All rows are made from the same 12 directions, up to rounding. Whole rows:
[[-0.14 -0.11 -0.29  1.28  0.40 -0.86 -0.77  0.73 -1.95  1.93  0.08  1.55
  -0.11 -1.05  1.54  1.06 -2.71  0.61  0.87  0.29]
 [ 1.09 -1.20 -0.22  2.44 -2.10 -0.19  2.19 -1.83  1.01  1.93  2.65 -0.97
   1.02 -0.92  4.86 -2.31 -0.81  1.08 -2.11  3.08]
 [-0.38 -0.16 -1.50  0.32 -0.36  0.48  2.05  0.05 -2.65  0.59 -3.92 -0.88
  -2.83 -1.97 -0.40  1.50 -0.16  1.97  0.20 -3.24]
 [ 1.57  2.10  4.46 -0.51  2.19  0.26 -2.73 -2.26  0.61 -0.93  1.20 -1.30
   1.27  0.52 -0.28  0.57  5.50  0.93 -0.37  2.75]
 [-3.13  1.54  1.85  0.15 -2.24 -0.70 -2.28 -1.38 -0.70 -3.46 -3.43  1.28
  -0.30  1.28 -1.94 -1.50 -0.36 -2.73 -0.19  0.66]
 [-1.21 -0.58  2.07 -0.38  0.42 -1.16  0.66 -0.36  0.46 -2.64 -0.80  1.79
   1.34  2.42 -2.13 -1.00  0.27 -0.37  2.03  1.67]
 [-0.96 -1.47  0.99 -2.31  0.57 -0.99 -1.11 -0.04  0.80 -0.86  0.83  0.56
   1.66  1.97  1.02  1.19 -1.41  0.23  1.93 -0.32]
 [ 0.17 -1.96  0.42 -4.17  1.08 -3.11  0.52  2.61  1.45  0.37  4.02  1.47
   3.90  1.94  2.29  0.97 -1.05 -0.81  3.10  0.27]
 [ 0.34  1.09  1.91  1.34 -1.96  1.01 -1.48 -1.50  0.01 -0.26 -1.03 -1.42
   0.31  1.44  0.87 -0.15 -0.48 -0.05 -1.78 -2.09]
 [ 0.57 -0.15  0.82 -0.74 -1.42  0.59 -1.07 -0.73  1.64 -2.25 -1.05 -1.12
  -0.25  0.82 -0.08 -0.09  0.60  0.52 -0.40 -0.29]
 [ 0.55  4.16 -0.09  3.93 -2.85  0.50 -0.79  2.86 -3.97  0.39 -2.38  0.41
  -0.52 -1.13  0.53 -1.16 -3.31 -2.21 -2.73 -1.70]
 [-5.73  0.27  0.71 -3.35  2.62 -0.09 -2.00 -4.36 -0.76  0.91  1.12 -0.84
   0.68  0.64  0.00  0.39  2.99 -3.08 -0.48  0.35]
 [-1.42  0.80 -0.21  0.23  0.73  1.18  0.67 -0.54 -2.71  1.34  0.03 -1.93
  -0.31  0.55  0.78  0.71  1.22 -0.23 -1.19 -3.09]
 [ 1.76  1.20  1.20  0.74  1.13  1.27 -1.59 -0.56 -0.74  1.33 -0.38 -1.30
  -0.29 -0.77  0.92  1.89 -0.10  1.92 -0.77 -0.99]
 [ 0.77 -1.22  2.75  0.11  1.63 -1.64 -1.78 -0.66  0.63  1.42  4.06  1.30
   2.62  2.16  1.74  0.76  1.15  0.77  1.96  1.79]]

Rows cut short, each followed by the rest of it:
[ 0.73 -2.42 -0.51 -0.17  1.10  0.70  0.56 -0.90  0.07  2.13  1.44 -1.23
 -0.10  0.52  2.31  2.08 -0.71  3.00]	[ 0.79 -2.01]
[-1.39  0.79  2.02  4.52  1.48  1.51  1.03 -2.73 -2.03  2.24  0.27  0.52
  0.63  2.31 -1.69 -1.22 -0.26 -0.22]	[-1.10 -0.59]
[-0.64 -1.60 -0.13  2.85 -2.97 -1.97 -1.55 -1.90 -2.18  0.74 -0.24  0.81
 -2.81 -2.12  3.45 -0.32  2.43  1.65]	[0.48 2.15]
[ 0.44 -1.14 -0.81 -0.47 -1.37 -1.08 -0.93  1.55 -0.52 -1.09  0.63  0.14
 -0.85 -0.20  1.57  0.50  1.06  0.70]	[1.17 0.06]
[-1.00 -0.08  0.84 -2.53  1.49  1.10  0.14 -3.86  1.52 -0.20 -0.65 -2.53
 -0.23 -0.96  0.46  0.54  2.79  0.95]	[-1.13  0.94]
[ 2.26  1.55  0.56 -0.64 -1.71  0.61 -2.10 -1.58  6.27 -0.88 -0.54  0.36
  0.68 -1.58 -2.07 -2.06 -1.56 -2.11]	[-2.52  3.26]
[-0.83 -0.39 -1.58  5.01  0.31  0.14  3.10  0.89 -3.40  3.11  2.71  1.21
 -0.34  0.64  0.01 -2.15  0.56 -0.78]	[-0.58 -0.01]
[ 0.68 -1.22  0.49  1.29 -0.07  0.92 -0.08 -0.72  0.44 -0.60 -0.38 -0.29
 -0.92  1.58 -1.29  0.38  0.95  1.68]	[ 0.64 -1.35]
[ 2.74 -1.11 -3.45  4.10 -2.59  1.82  0.62  3.82  0.91  0.42  2.74  0.24
 -0.40  0.87  1.19 -1.73 -4.45  0.11]	[-1.46 -0.62]
[-1.60 -3.02 -2.55  0.63 -1.09  2.08 -1.75 -1.59  1.77 -0.29 -0.06 -0.36
 -1.60  1.02  0.91  0.52 -4.39  0.99]	[-0.24 -1.08]
[ 1.01 -0.65 -2.27 -0.56 -1.49 -0.07 -2.82  0.39  3.86  1.09  2.32  0.52
 -1.64 -0.37 -2.98 -0.61  2.95 -2.88]	[-0.70 -1.50]
[ 0.05 -1.49 -1.92  0.41  0.57  1.20 -0.69  2.18 -0.33 -0.98  3.41 -0.56
  0.27  1.51  1.82  0.00 -0.86  0.55]	[0.35 0.80]
[ 1.75  0.98  1.41  0.15  4.16 -0.66 -1.64  0.69 -1.98  5.36  1.77  0.97
  0.20 -0.23 -1.98  3.79  2.44  0.71]	[ 1.77 -4.02]
[ 0.32 -2.17  3.39 -1.12 -0.44 -2.15  0.49 -1.79  2.10 -1.47 -0.39  1.06
  0.60  3.70 -3.37  0.18  5.11  0.74]	[ 3.15 -2.10]
[ 1.59  0.66 -0.58 -1.38  3.00 -0.54  0.62  3.38 -0.95  2.35  0.87  1.27
  1.70 -0.85  0.13  2.37 -3.73  0.54]	[ 1.59 -1.09]
[-0.33 -2.34 -2.62 -1.87  2.05  0.04  4.70  1.43  0.71  0.11  2.71 -0.53
  0.88  0.27  0.26 -0.79  0.87  0.57]	[1.03 1.05]
[-3.16 -4.00 -1.61  2.60 -0.52  1.08 -0.48 -2.96  1.30  1.31  2.13  1.29
 -0.49  3.13 -0.12 -1.09 -2.94 -0.29]	[ 0.45 -0.54]
[ 0.76  3.04 -0.65 -1.15  1.68  1.24 -1.67  0.05 -0.10  0.33  0.88 -1.87
 -0.90 -3.23 -0.29 -0.03  3.81 -1.29]	[-2.46  2.25]
[-1.48 -0.63 -1.29 -1.18 -2.67 -3.44 -0.70  0.83  2.13 -0.40  1.12  3.25
  0.51 -1.08 -0.38 -2.49 -0.28 -4.06]	[0.77 3.04]
[ 1.56 -0.27  1.04 -1.09 -1.46  0.14 -2.42  1.79 -0.08 -3.54 -0.41 -1.20
  0.02  1.18  2.18  1.34 -0.06  2.00]	[ 0.91 -0.19]
[ 3.46  0.18  0.58 -3.07  2.94 -1.62  1.93  2.51  0.34  0.26 -0.61  0.46
  0.80 -2.76  0.18  2.50  0.52  3.11]	[2.59 1.63]
[-1.86 -2.96 -0.82 -3.20 -2.23 -1.16  1.02 -3.15  2.27  1.75 -1.51 -1.06
 -0.40  0.22  1.49  1.21 -0.91  0.11]	[ 0.35 -4.55]
[-0.22 -0.48 -0.42 -1.18 -0.29  1.09  1.11 -0.42  0.28 -0.69  1.40 -2.49
  1.37  0.25  4.08 -0.32 -1.36  0.92]	[-1.46  0.99]
[-2.57  2.42 -1.09 -2.25 -2.37 -1.63  3.95  0.40 -0.70  0.25 -1.60 -0.56
  1.26 -1.47  0.06 -2.93  0.36 -4.90]	[-2.48 -1.04]
[-2.87  1.37  0.06 -1.17  1.26  0.49 -1.88  0.18 -2.54  0.87  0.79 -0.57
  1.03  1.14  0.96  1.06 -1.10 -2.24]	[-0.59 -2.15]
[ 0.03 -1.66 -2.61 -0.02 -0.12  1.00 -2.32  0.50  1.09  0.37  1.76 -0.18
 -1.69 -0.44  0.43  0.80 -0.44  0.25]	[ 0.07 -0.24]
[-0.06 -0.49  1.35 -0.75  2.43  2.17  1.09 -3.27 -0.66 -0.08 -2.19 -2.92
 -1.35  0.10 -0.54  2.12  2.82  3.68]	[-0.06 -1.84]
[ 0.50 -0.93 -0.96 -1.93 -1.09 -0.66 -0.65  0.07  2.21 -0.92 -1.31  0.25
 -1.30 -0.92 -1.43  0.51  0.77 -0.07]	[ 0.76 -0.77]
[ 0.71  3.37  1.32  1.10  5.23  2.76  1.02  2.14 -2.43  1.30  2.90 -0.93
  3.58  1.62 -0.21  0.22 -2.27 -0.49]	[-1.47  0.96]
[-3.53  2.03  0.74 -1.72  2.39 -1.19 -2.31  1.53 -3.85 -1.59 -2.73  2.55
  0.37 -0.43 -1.27  1.62 -2.93 -1.71]	[2.15 1.07]
[-1.26  1.61  2.57 -0.47  2.27 -1.24 -3.70 -1.38 -0.24  2.75  1.44  2.24
  2.88 -0.08  1.31  1.23 -3.65 -1.74]	[0.35 2.04]
[-0.25 -2.28  3.93 -2.92  0.56 -2.74  4.02 -2.34 -0.14 -1.45 -0.66 -0.69
  3.14  1.33  4.25  0.61  0.86  3.85]	[2.72 2.17]
[-0.54  1.03  0.50  2.29  1.51  1.86 -0.83 -1.64 -0.78  0.61  0.17 -0.36
 -0.87  0.33 -1.89 -0.45  1.51 -0.16]	[-1.21  0.50]
[ 1.65 -0.58 -1.62  0.30 -0.28  1.48  1.40 -0.58  3.02  1.01 -0.68 -0.54
 -0.80 -1.03 -1.62 -0.41 -1.65  0.50]	[-1.23 -0.77]
[ 0.10  1.88 -1.39 -2.32  7.01  3.36  2.64  0.91 -0.91  1.57  1.13 -2.13
  1.23 -1.36 -1.57  1.71 -0.79  0.87]	[-0.93  0.67]
[ 0.49 -0.38 -1.22  0.80 -0.32  0.86 -3.05  1.43 -1.86 -0.53  1.71 -1.31
 -2.56  0.36  0.26  1.35  4.42  0.64]	[ 0.23 -1.96]
[ 1.10  0.52  2.04 -2.16 -1.16 -0.62 -2.47  0.50  0.89 -1.60 -0.80 -0.71
  1.28  0.93  1.71  1.56 -1.11  0.56]	[ 0.48 -1.21]
[ 0.23  1.20  0.42 -1.63 -0.63  1.48 -1.29  1.06  1.15 -4.68 -1.56 -1.32
  0.42  0.71 -0.15 -0.45 -1.24 -0.07]	[-0.75  1.60]
[ 0.85 -0.67 -1.06  1.43  1.93  0.49  2.74  0.62 -0.25  1.63  1.32  0.53
 -0.01 -0.32 -1.12 -0.46  0.24  0.91]	[0.37 0.75]
[-0.03  1.40  0.16  0.78 -3.99 -0.42 -1.57 -0.62  1.55 -0.80 -0.22 -0.31
 -0.10 -0.29  0.50 -2.39  0.52 -2.93]	[-2.54  0.31]
[-1.76 -0.38 -0.70  1.63 -0.27 -0.59 -0.36  1.73 -3.72 -1.67 -1.01  1.24
 -2.38  1.17 -2.34  0.08  3.11 -0.31]	[ 1.93 -1.55]
[ 1.20  0.08 -0.21 -0.07 -0.23  0.77 -0.64  0.75 -0.30  2.04  1.41 -1.41
  1.20  0.22  3.38  1.44 -3.04  0.83]	[-1.01 -2.26]
[ 0.68 -1.52 -0.32 -2.39 -2.23 -4.18  3.77  1.57  2.79  2.62 -0.21  2.88
  2.06  0.64 -2.01 -0.70 -1.33 -2.65]	[ 2.08 -3.93]
[-0.74  0.55 -0.86  0.50 -0.33  1.95 -0.43 -0.32 -0.19 -0.60 -1.39 -0.98
 -0.42  0.01  0.35  0.03 -3.22  0.00]	[-1.48 -0.71]
[ 2.10 -0.49  0.12 -2.67 -3.41 -1.55 -2.10  0.61  4.80 -1.70 -0.20  0.23
  0.25 -0.19 -0.43 -0.37  0.45 -1.34]	[ 0.06 -0.45]
[-2.44  1.08  1.41 -3.07 -1.13 -2.97 -3.11  0.52 -1.06 -2.45 -1.75  1.68
  0.11 -0.23 -0.37  0.54  1.59 -2.56]	[1.79 0.62]
[ 1.00 -3.21  0.18 -0.77 -0.82 -0.56  3.61  1.15  3.01 -2.65  2.48  0.18
  2.69  3.61  0.83 -1.92 -1.03  1.16]	[1.64 1.50]
[-0.60 -1.20 -1.69 -1.48 -0.73  0.99  1.06  1.66  0.22 -2.22 -1.81 -0.55
  0.13  0.80  0.99  0.68 -4.98  1.00]	[ 0.54 -1.41]
[-1.42 -1.32 -0.89 -0.85 -0.19 -0.36  0.45 -0.95  0.85  0.84 -0.10  0.43
 -0.35  0.55 -1.04  0.07 -0.12 -0.86]	[ 0.50 -1.72]
[ 0.57 -0.39 -1.12  1.60  0.29  1.66  2.63 -1.42 -0.60  1.45  0.60 -2.18
 -0.80 -1.34  2.00 -0.67  0.75  1.87]	[-1.94  0.64]
[-1.47  1.44 -0.89  2.30  4.13  3.99 -3.95 -2.17 -1.91  2.40  3.95 -1.91
 -0.15 -1.15  3.00  0.76 -1.27  0.38]	[-3.00  3.79]
[-0.43 -1.22 -0.13  3.25  0.73  1.62  0.54  0.10 -2.20 -1.11 -0.44  0.02
 -2.31  2.68 -3.29  0.07  3.01  1.60]	[ 1.20 -2.34]
[-0.51 -0.72  1.32  1.03 -1.87 -1.82 -3.45 -2.84 -0.38  0.18 -1.62  1.31
 -1.57 -2.54  3.12  0.73 -0.59  1.68]	[0.64 3.42]
[-3.07 -0.07 -1.65 -1.80  0.35 -0.34  2.41 -0.18 -1.94 -1.82 -1.52 -0.58
 -1.02 -1.33  0.13 -0.93  1.57 -0.79]	[0.06 1.45]
[ 2.44  0.15  0.84  0.64  0.42  2.37  4.87 -0.66  1.68  1.05  3.38 -4.04
  2.75  2.49  1.44 -1.91  2.39  0.85]	[-2.97 -1.56]
[ 1.43  1.03  3.74  1.30  1.26  0.99 -3.26 -1.83 -0.12 -0.28 -0.31 -0.39
  1.08  1.07  1.20  1.62 -1.05  2.41]	[0.02 1.21]
[-2.51  0.48 -4.07  1.45 -0.23  1.68  2.04  0.83 -2.43  0.58 -1.20 -0.37
 -2.28 -1.83 -0.64 -1.29 -1.81 -1.60]	[-1.85 -0.62]
[-3.92 -0.56  0.68 -1.58 -1.64 -0.24 -2.02 -3.85  3.91 -0.68  1.08  0.54
  1.19  3.04 -2.70 -2.55  1.22 -5.13]	[-1.27 -0.53]
[ 2.97 -0.57  0.79 -0.26 -0.72  0.05  0.10  0.43  2.17 -0.35 -0.78 -0.19
  0.73 -0.42  1.32  0.86 -2.85  2.45]	[0.33 0.39]
[-0.84  0.38 -1.49  0.30  2.98  2.34 -2.37  1.13 -0.46 -1.27  0.97  0.42
 -0.27 -0.20 -0.52  0.69 -3.13  0.26]	[0.06 2.95]
[ 2.23  1.67 -0.84 -1.49  0.98  2.76 -2.86  1.38  4.51 -2.42  2.29 -1.35
  0.91  0.14 -1.83 -0.93 -0.32 -1.66]	[-2.20  2.63]
[ 0.84  2.32 -0.52  0.05  0.08 -0.03 -2.66  0.17 -1.34  1.74 -0.73 -0.50
 -1.92 -3.57  0.35  1.25  1.88 -0.54]	[-1.34 -0.06]
[-0.56 -0.64  0.13  1.07 -2.27 -1.41 -2.07 -1.05 -0.57  1.05 -0.49  0.94
 -1.13 -0.79  1.63  0.29 -0.25 -0.13]	[ 0.21 -0.38]
[ 3.71 -1.16 -2.00  2.26 -1.84  2.48  0.13  3.04  1.42 -0.91  2.37 -1.88
 -0.48  1.60  1.26 -0.32 -1.33  1.88]	[-1.18 -1.82]
[ 0.19  1.27  1.33 -1.92  4.15  2.16  0.85 -3.80  1.66  1.89 -4.02 -1.07
 -0.44 -1.96 -3.48  2.41 -1.26  1.89]	[-0.57 -1.18]
[ 0.61  0.97 -0.45  1.93  0.63  0.36  0.91 -0.89 -2.48  3.20 -2.97  0.06
 -2.15 -3.13 -0.08  1.59 -1.14  1.82]	[-0.54 -1.72]
[ 3.55  3.71  0.04  1.24  0.20  0.46  5.88  4.86 -4.20  0.07 -2.58 -1.69
  0.67 -1.92  0.44 -0.21 -0.43  1.46]	[-1.35 -2.04]
[ 2.64 -0.32  0.51 -0.96  0.44  2.30  0.00 -1.81  5.89 -2.49  0.15 -1.45
  0.63 -0.12 -1.44 -1.29 -0.37  1.34]	[-1.49  3.74]
[-3.80 -1.78  1.01  0.91  1.79  1.61  0.85 -1.07 -3.43 -1.97  1.63 -1.17
  1.62  4.67  2.56  0.02 -1.31  1.38]	[0.92 0.02]
